The rows of a group lie close to one hidden flat surface of 8 dimensions, which may be shifted away from zero. Surfaces can cross.
Some rows, each with its group after it:
[-29 -37 -15  32 -29  12 -26 -14  34 -18 -16  22 -71] => S
[ 18  29 -54   9 -43 -25  -6  12   1  21   7  58   8] => J
[-23 -32   7  13  -5 -10  -9  22  -5  -7  18  -2  -9] => L
[ 0  5 -8 17 23 -7 23 -7 13 14 -1  8 14] => V
[ 30   4 -10   2   6  34 -19   9  30 -41  41  -1   8] => A
[-26   0  -8  -6 -53  26 -12   0  11 -12 -12  59   9] => S
[ -6   8   9 -14  15 -26 -21   2  30 -54  -3  18 -14] => E
[  7 -27 -13  10  -2  19  12  45  -3  15  53  -7  22] => L
[ 36  24 -51   8 -24 -14  32 -42  -6  41 -36  22  10] => U
[ -9   9 -13 -19 -13 -40  -8 -22  -2 -35 -26  51   5] => U
[ 36  -7  -2   9  13 -16  -2   1  38 -53   8  42   0] => U
[ -6 -11   2  -3  -2  10  -4 -11   3 -17  -6 -11   1] => A
[-39 -17   4 -27 -23 -12 -37  12  -9 -48   8  26  -4] => J
[-16  25 -30 -35 -39  49  16   2 -30  71 -12  -9  -8] => B
[ 10  36 -17  10  10  42  -4 -36  13  34 -20 -28 -15] => U
[-20  -5  -9   2  11   2  -6  17 -19  19  25 -22  -8] => V
[ -7   3  -1 -14   3   9  -7  -6 -21   7  -1 -13  -4] => S
[-16 -13 -17  43 -34  17 -25  28  72 -14  21 -38 -37] => E
[-26  11  -4 -22  27 -35   9 -12   6  -8 -21 -27 -18] => V
[ 42 -23 -32 -12 -47  57  37 -33  17   0 -18  -8 -18] => L
[ 20   9  16   8 -10 -28  -4  -8 -22   4  -9  16  28] => J
[  6 -19  -4   3   0  -7  28   5  27 -19  -3  11  -3] => U
[ 15  23 -32 -39  12  32  17  38  20  19  36 -18 -20] => B
[-10  -8  10 -29 -50 -40   5  -5 -28  11 -46  32  -7] => L
[-28   8  -4 -16  36 -15  11  13  15 -18   7 -30  -2] => V
[-18  -5 -33   2 -28  14  11   2  14   5   6  19  20] => B
[-34  -1 -25  14   3 -37 -42  13  24 -24  17  26 -46] => J
[ -5  24 -13 -34 -36  -9  -1 -25   9 -21 -35  18   7] => J
[ -1  21  11 -17   7 -28 -23   3 -17  -8  -5  -7  -5] => E
[ -3 -24  -5  -1   9  22  33   1  -8  16  12  -2   4] => B
[-27  16 -49  14  19   9 -54  17  29 -21  49   5 -43] => S
[-16  16  -8   6  11 -32 -32   8   7 -23   7   6  -4] => S
[-12 -11  -3  14 -11  17   6  16   4  15  20  -5  -2] => L
[  9  10 -18  -2   2 -15 -27   7 -36  16  17 -30   1] => A
[ 24 -25 -27  17  23  32  34  52   7  22  70 -19  22] => B
[ 13 -31   5  25  26 -12  20  29   2 -11  37  -7  17] => B
[ -5   4 -52 -14   0  17 -14   6  28 -11  22 -43 -35] => A
[-17 -12 -11  26  25  43 -29  13  18 -13  43 -14 -18] => S
[-47  15  -3  -9 -25 -45 -12 -12  18 -39 -30  22  50] => B
[  0 -12   3 -13  64  16  62  -7  20  -3   5 -47  11] => V
[-34  14 -53  -1  37 -54   9  -5 -18  14   6 -33  -7] => V
[  2  20 -42   4  -7   2 -23 -27   6 -12  -3  -5  -9] => J
[ -6 -33  26 -36 -63 -28 -35  50 -26 -27   5  41 -38] => E
[ -3 -15 -48  14  -3 -31  -7  72  -3   8  66  11  -4] => L
[-25  -1  31 -13  69  19  34   7 -28  19  25   4  49] => A
[ 19  17   6  -6 -17  12 -26  34   7   1  22  15  -6] => E
[-27  26  71   5  10 -37  21  21  22  30 -48 -22  15] => V
[ 23   8  19 -19   4  22   7  21   1   8  10 -13   0] => A
[  6 -30   9  11   0  25  12   0  11 -20  18  35  19] => U
[-39 -25   8  31 -10   8   1  23 -24  44  16 -10   1] => S
[ 29   8  -1 -20 -20   7 -42   8  38 -72  21 -36  13] => A
[-34 -23 -10   7  -9  39  22  -3  16  -6   8  27  20] => U
[-10 -18 -64 -22  30  -2  38 -23  38 -44  12 -10 -16] => V
[  4 -25   9   6 -18  14  -1 -30 -16 -11 -14   9  -1] => J
[  6 -23  22  28  -2   8   6  -6  10 -16   4  21  16] => B
[ 21 -33   5  25   9  72  28 -11   3  36  23 -57 -10] => L
[  0  23 -24 -13  31 -13  13 -21  18  -9 -15  15 -21] => E
[-35   6  21 -10   8 -19 -10  23 -24  42  -8 -47 -28] => V
[-10  21 -42 -24  -8 -58 -10  26  -3   7   1 -13 -34] => L
[ 16  38 -14 -44  19 -38  14  43   3  10   3  12 -32] => S
[ -4  -3 -13  36   3 -42  -9  11 -33  46   6  -8 -23] => S
[ -7 -27   3 -33 -47  49   8 -25   6 -35 -19  35   1] => J
[-11   2  50 -63   6  17  12   4 -70  36 -19 -58   3] => V
[-33 -22 -27   9  -7  37  51   2  51  19   0 -10 -10] => U
[-29   3 -18   8  26 -26   6   3  14  16   1 -21 -26] => V
[ 18  10  14 -28 -20  11  10  23  -7  42 -19 -28 -41] => A
[ 26   8   8   7   5  13  14 -12 -19  28  -4   4  14] => E
[ 12  -7 -15   5 -31  34  30   3  -9  48  -5  14  10] => J
[ 14  45 -29 -28 -29 -10  27  25  16  27 -10  38  26] => J
[-21 -34 -25   4 -18  -4   2  21  -3 -10  26 -20  -6] => L
[-26  -2  13  -5  27 -14 -24 -47 -21 -29 -21 -62   3] => J
[-14 -33  19  20  -1  43  25   7  19  26  -3 -27 -42] => A
[-15 -39 -28  29 -20  42  42   7  41  23  12 -30 -24] => E
[  0  30  -2 -30  19 -53 -14 -14 -35   4 -15 -40  -6] => S
[ 14  -4  26  18 -40 -22  -8  -5 -19  13 -28  17  19] => B
[-24  27   0 -36  17 -14  -6  -4 -16  18 -25 -28 -39] => B
[-23  11 -39 -25  11 -34  20 -14  19  -2 -34  11 -46] => E
[ 10  -5 -36   9  -2  -2 -18  -8 -30   6  26  -2   1] => A
[-38  37 -50 -14  10  23  36 -13  52   1  -9  -5  27] => U
[ 52  -1 -26  20 -12  16  -3 -17 -35  25  20  33  15] => S
[-30  -5 -11  -2  -7  -6   2  14 -11  19   2 -28  -8] => L
[ 10 -47  45  15   9 -38  19 -19 -41   9 -30  -6  -9] => B
[-30 -16  23  -1  -1  -1   0   7 -16   8  -1 -27  10] => L
[ 15 -62  19  47   6  20  12 -19 -19   2   9   6  -3] => E
[ 42  37   5 -12  48  27   3  23   3   6  38  21  27] => E
[-14 -37  22 -42 -29 -83  29  13  17 -59 -46  22 -23] => U
[ -1  19   3 -19   7   2  15 -14 -16  19 -21 -18  14] => U
[ 22   8  13 -25  -2   9   0   6 -18  -1   0   9  14] => A

New rows. What belongs after each?
[-23   5  28  -9  14 -23  -1  21 -22  21   7 -21   6] => L
[  0 -25  -8   8   3 -48   9  19  -5   0   8 -10 -14] => B
[-33 -28  35 -37 -14  -5   0 -29 -43 -14 -40 -25   7] => J
[  3   7  31 -30 -10   3  10  26 -17  38 -18 -48 -23] => A
[-44  -5 -61  -9  10  -9 -14 -29   6 -39  17 -65   7] => A
[ 31 -26  19  53   1  20  46  22 -11  81   7  10  -9] => J
[ 19  10   5 -35  25  31  42   4  18  -8   1  25  24] => E
[ 20  36  23 -35  -1 -23 -30  31 -16  -3   4 -28  -2] => A
[-27 -13 -31   3  -2   1   8  25   8 -11  32   2  31] => V
[ 13 -14 -49 -15 -45 -12  19  25 -12  18  13  14  -6] => L
[ 35   6  29 -25   8  79  31  18 -12  40  18  -9  20] => B
[ 18 -24   3  13  -1  12  28  -3  17   6   4   0  -8] => U
[ 38  18   2   3 -34  29 -13  32 -14  38  21  10   1] => E
[ 39   8  23 -21 -18  13  -4  20 -23  15   5 -22   1] => A
[ 20  15  12 -31 -24 -19   9  23  -8   7 -14  -4   9] => B
[-14 -12  22 -14 -32  -4 -18 -14  29 -48 -34 -36 -11] => A
[ 16  -8  18  -5 -49 -49   1  -2 -17   5 -36  15  14] => B
[-11 -26 -14  -8 -38  27 -27 -29  22 -66  -6  55 -14] => J
[-47 -14 -13  -8   0   2 -12  19  -7  -2  22 -10 -22] => J
[ 31  11 -20  14  -9  24  13 -11  12  17  -4  27  -3] => E
[ 22  45 -37 -56  32 -11 -38 -11  18 -51   6 -12 -41] => S
[ -4 -38 -44  50  19 -62 -11  30  13 -20  41  20 -56] => U
[ 16   7   5  20  66   5  -6  16   4  -4  48 -13   6] => E
[  0   2 -16  13  44   8   3   1 -31  29  21 -26  -1] => V
[ -9 -28  13   2  12  -8  19 -13 -15  -2 -10 -19  -3] => E
[ -6   1 -18   3  15 -25  -9  13 -16  20  11  -6 -38] => E
[ 10  11  21  11 -27  -8 -46  27   6  -8   9 -23  -9] => E
[  1 -27 -25  -4   6 -11  12 -15 -13   5 -12  36 -45] => E
[-22  18  19 -23 -24  17  12  19  11   9  -7   1  34] => L
[-19  -1  23  16  26  32  -3 -15 -26  47  -7 -16 -28] => B
[ 41 -13 -22  24  15  -2  35   7  55  -2   7 -12 -42] => U
[ 18   8 -28  11  -5  21  24 -19  12   6   3  42  34] => U
[ 35  13   3  -5   8  10   9 -20   6 -11  -9  19  28] => U
[ 52 -32  12 -19  40  17  50  37 -19  29  34 -32 -33] => B
[-24 -10   3  -9   3  30  20  24  26   8   9   1 -14] => J
[22 -7 55 36 34 20 -8 15  3 -1 29 -4 27] => B
[  1   2   5  -3 -25   0  -3   7   7   7  -7 -17 -10] => E
[ 18  18  14 -18  -2  42   5  16   6  13   8   6  10] => B
[ 55  13  40 -36  14  27  25  38   5   4  19 -12  24] => B
[-35  44  -9  -4 -10   7 -20   9  16   5   6  -1  28] => B
[ -5  16 -10 -42  27  10  18  26   3   6  18 -21  -5] => B
[  2 -17  14  -2  28  10  21   2 -13  12  12 -10  -4] => B
[ 16 -32  -2  68 -39  14 -29 -41  54 -30 -19   2 -45] => E
[-16 -10   7  35 -14  -4 -12 -16 -45  53 -15  -5 -13] => B
[ 20  -7   7 -30  -8  -1  41  33 -13   2  17 -14  57] => B
[  2 -41  -7   8  57  26  25  42   0  -5  62  22 -11] => E
[  5  21  58 -36  24  30  -5 -21 -11   4 -39   1 -23] => B
[ -8 -21   3  66  41 -13 -11 -17 -19  31  19 -68 -11] => E
[-44 -19 -24   1  51  25  24 -34  10 -35  19  14  32] => A
[-32 -40 -23   5 -15  -7  45  15 -15  13  19  36  45] => U
[  2 -47  18  59  33   9  -2 -18  13 -22  20 -41   2] => E
[  2 -15 -12   9  22  -6  13 -10 -28  29   1   8 -17] => E
[-24   1 -14  -3  11 -32  12 -19 -12  20 -26 -31 -19] => E
[-29  -8  36 -26  19  -9  10  -1   0 -11 -23 -26  -6] => J
[ 53 -31  -3  44 -29  46  -2 -65 -16 -17 -11  28  19] => J
[  4  -4   0  13  11 -26  -1  27  37 -44  29  11  30] => B
[  3   9 -25 -12 -25  25  13  -1   4   9  -1  10   9] => J
[-31   1  28  19  39  48 -51   0   1 -14  28 -21 -21] => U
[ -3   4  18  15  13  -5  21  25  31  17  -1  16 -19] => J
[-18  -1 -35 -61  -1  59  55   3 -11  30   2  -6   6] => B
[ -4 -10  -7  10 -14  12 -16 -20 -28   6  -2   2   0] => S
[ 34   8  -5   5 -22  18 -25  30  41  -2  10  -6 -70] => A
[ 29 -29  55  12 -37  27  -8  -2   3 -20  -9 -19  10] => A
[  3  32 -18 -21 -11 -10 -16  39 -20  34  17   3 -25] => E
[ -8   2 -13 -13 -17 -11  15  -6  -3  18 -24 -11 -22] => E
[ 14  18   0 -29   3   4   4  23  19 -10   4   2  -4] => B
[-39 -33   6 -25 -30  32  19  -5  -7  12 -20  -3 -34] => J
[ 31  -6  10  -9 -33  15  24  17   3  -4  -4  22  28] => B
[ -8   1 -11  -6   5 -11   1  12  25 -27  15   9   3] => B
[ 28  27 -31  -2  -2  -2   1 -25  -4  18 -24  41 -28] => E
[-10 -20  38   4  10   5  22 -26  14   4 -37 -27 -29] => J
[ 13   2  -7   3   7  10 -19 -15  -1 -16  11   2   2] => S
[-10 -19 -23   9   8  11   9 -18 -24  11  14  11   1] => A
[  5   3  -3 -19  24  17  18   1   6   7   7 -77   4] => L
[-11  -5  41   2  17 -26  11   1 -16  18 -25 -14  -1] => J
[-65  14  16 -24  56  23   8  34  34 -15  28 -66  19] => U
[  3 -24  10 -16  28  -6  33   3 -10  -1   5  -9 -14] => B
[ 70  19  30  17   0 -10 -47  25  33 -14   7  25 -67] => B
[-40  -3  59  17  49 -13 -12  28  29  -7   3 -26 -27] => A
[ -4   7 -14   5  11  -1   1  -9  18  -4  -3   2  -7] => U
[ 29  19 -10  -8  12  20 -11  -4  15 -35  21  31  17] => S
[-63  23  12 -53 -46  25  -6  19  -8   4 -13  27  33] => S
[ -6  -8 -11  -6 -12  22  14  14   9   4   4 -16   2] => L
[-30  23 -11 -16  18  37   2  23  44 -19  26 -63  22] => L
[ 21 -63 -12  44 -13  15  21  15  26 -28  33  66  -5] => U
[-66 -17  -7  43 -11   0 -36  67  32  12  42 -26 -44] => V
[ -6 -24 -10  -9 -20  36 -27  16 -13  -9  32  17 -14] => V
[-25   2 -16  -6   9 -14  16  10   0  -1   8  12  33] => U
[ 25 -16  15  40  -7   2  -7  13  11   0  19  19   3] => B
[ -3  29  -1  -7 -15  33 -10   5  11  11   4  10  11] => B
[-34  34 -40 -38 -14  -9 -24  23   0   8   8  11 -40] => S
[ -8   5  55 -31  20 -22  -2 -25  -4 -39 -47  10   9] => B
[-36  21 -19   3   4  36 -15 -19  16  -6   1  19  13] => U
[-22 -14  23 -12   3  13  13 -15   0 -19 -16 -20  26] => A
[ 26 -27  21  23 -20  64   1 -33   1   7 -12  19 -17] => U
[ 24  -5  18   2 -12  54  12  -8  -3  21  -6  22  -5] => B
[ 41  28  -6 -40  -1  21  11  45  18   8  16  -4 -17] => B
[-22 -27  -4  19  20  32  13  -7  24  -3  10   3 -27] => A
[ -3  -2 -16 -16   4  -2  14  17  40 -43  20  22  12] => B
[ -3  12  -2  24   3  21 -20   4   0  23   6   2 -17] => B
[-37  14 -42 -14  -6  43 -31   9 -47  51  39 -33   2] => S
[ 32  -2   0 -11  35  19 -13 -14   7 -28  18 -28 -26] => S
[-52  20 -12  40  -2  -9 -62  -6 -23  -3  33   1  51] => S
[ 55  23  11  53  -4  19 -50   1   0  15  26   0   0] => E
[ -4 -30  27  29  -6   4  -3 -26  -2 -11 -14  -5  -3] => S
[-19 -34 -15  19  -7 -13  -7  26   1  -3  34   0 -24] => L
[-42   1 -50  -1 -26 -18  -4  -1  24 -14  -2  14  -3] => B
[ 18  33  18   6 -32  17 -29  10  32 -14  -3  28  16] => B
[ 52 -35  13  29  27   6  23  19  22 -10  25 -11 -21] => U
[ 11  11   6 -13  46  -2  -5  16  12 -13  25 -26 -18] => S
[ 13 -16  37  -4   7 -23   1 -27  13 -32 -34  -8 -26] => S
[  6 -29 -32  44  -7  30 -39 -50 -10 -24  16   0 -15] => J
[ -6   0  42 -68 -30  33  37  -3   6 -16 -35  10  44] => J
[ 36 -20   8  50  16  22 -10 -25 -10   4  17   2  -4] => E
[ 43  -1  16  17  -8  -1  -5 -44 -11 -22 -21  21  35] => J
[ 27  -8  -9  30 -62 -35  -8   8   1   8  -8  29   3] => B
[-34   8  -6   3 -35 -23   0  -4 -21  19 -19  -2  39] => B
[ 16  12 -37   1  -4  39 -18 -17 -49  11  41 -26  66] => J
[ -3 -30 -21  44 -24 -22 -33  -8 -27  10  12  29 -37] => J
[ 12   2 -36 -42 -17  24  27  11   4  27  -2   3 -36] => B
[ 27  14 -24  20   1  31  -2  -9  27 -14  21  11  18] => J
[-44  19 -48 -29 -15 -41  35  -7  29   1 -36   9   4] => U
[ -7 -29  11 -27 -49  28  17  -1 -33  11 -13  27  16] => J
[ -3  -7  -1  -5  18 -13  52  13 -40  64  -1 -57  27] => U
[ 19  -7  -2   5  11 -66  -8  25  22 -26   9  -3 -36] => B
[  5  -6 -20  11  18 -21  26  15 -17  23  28   0  27] => U
[-32   8 -34 -33 -41   9 -27  12  25 -46  11  51 -11] => J
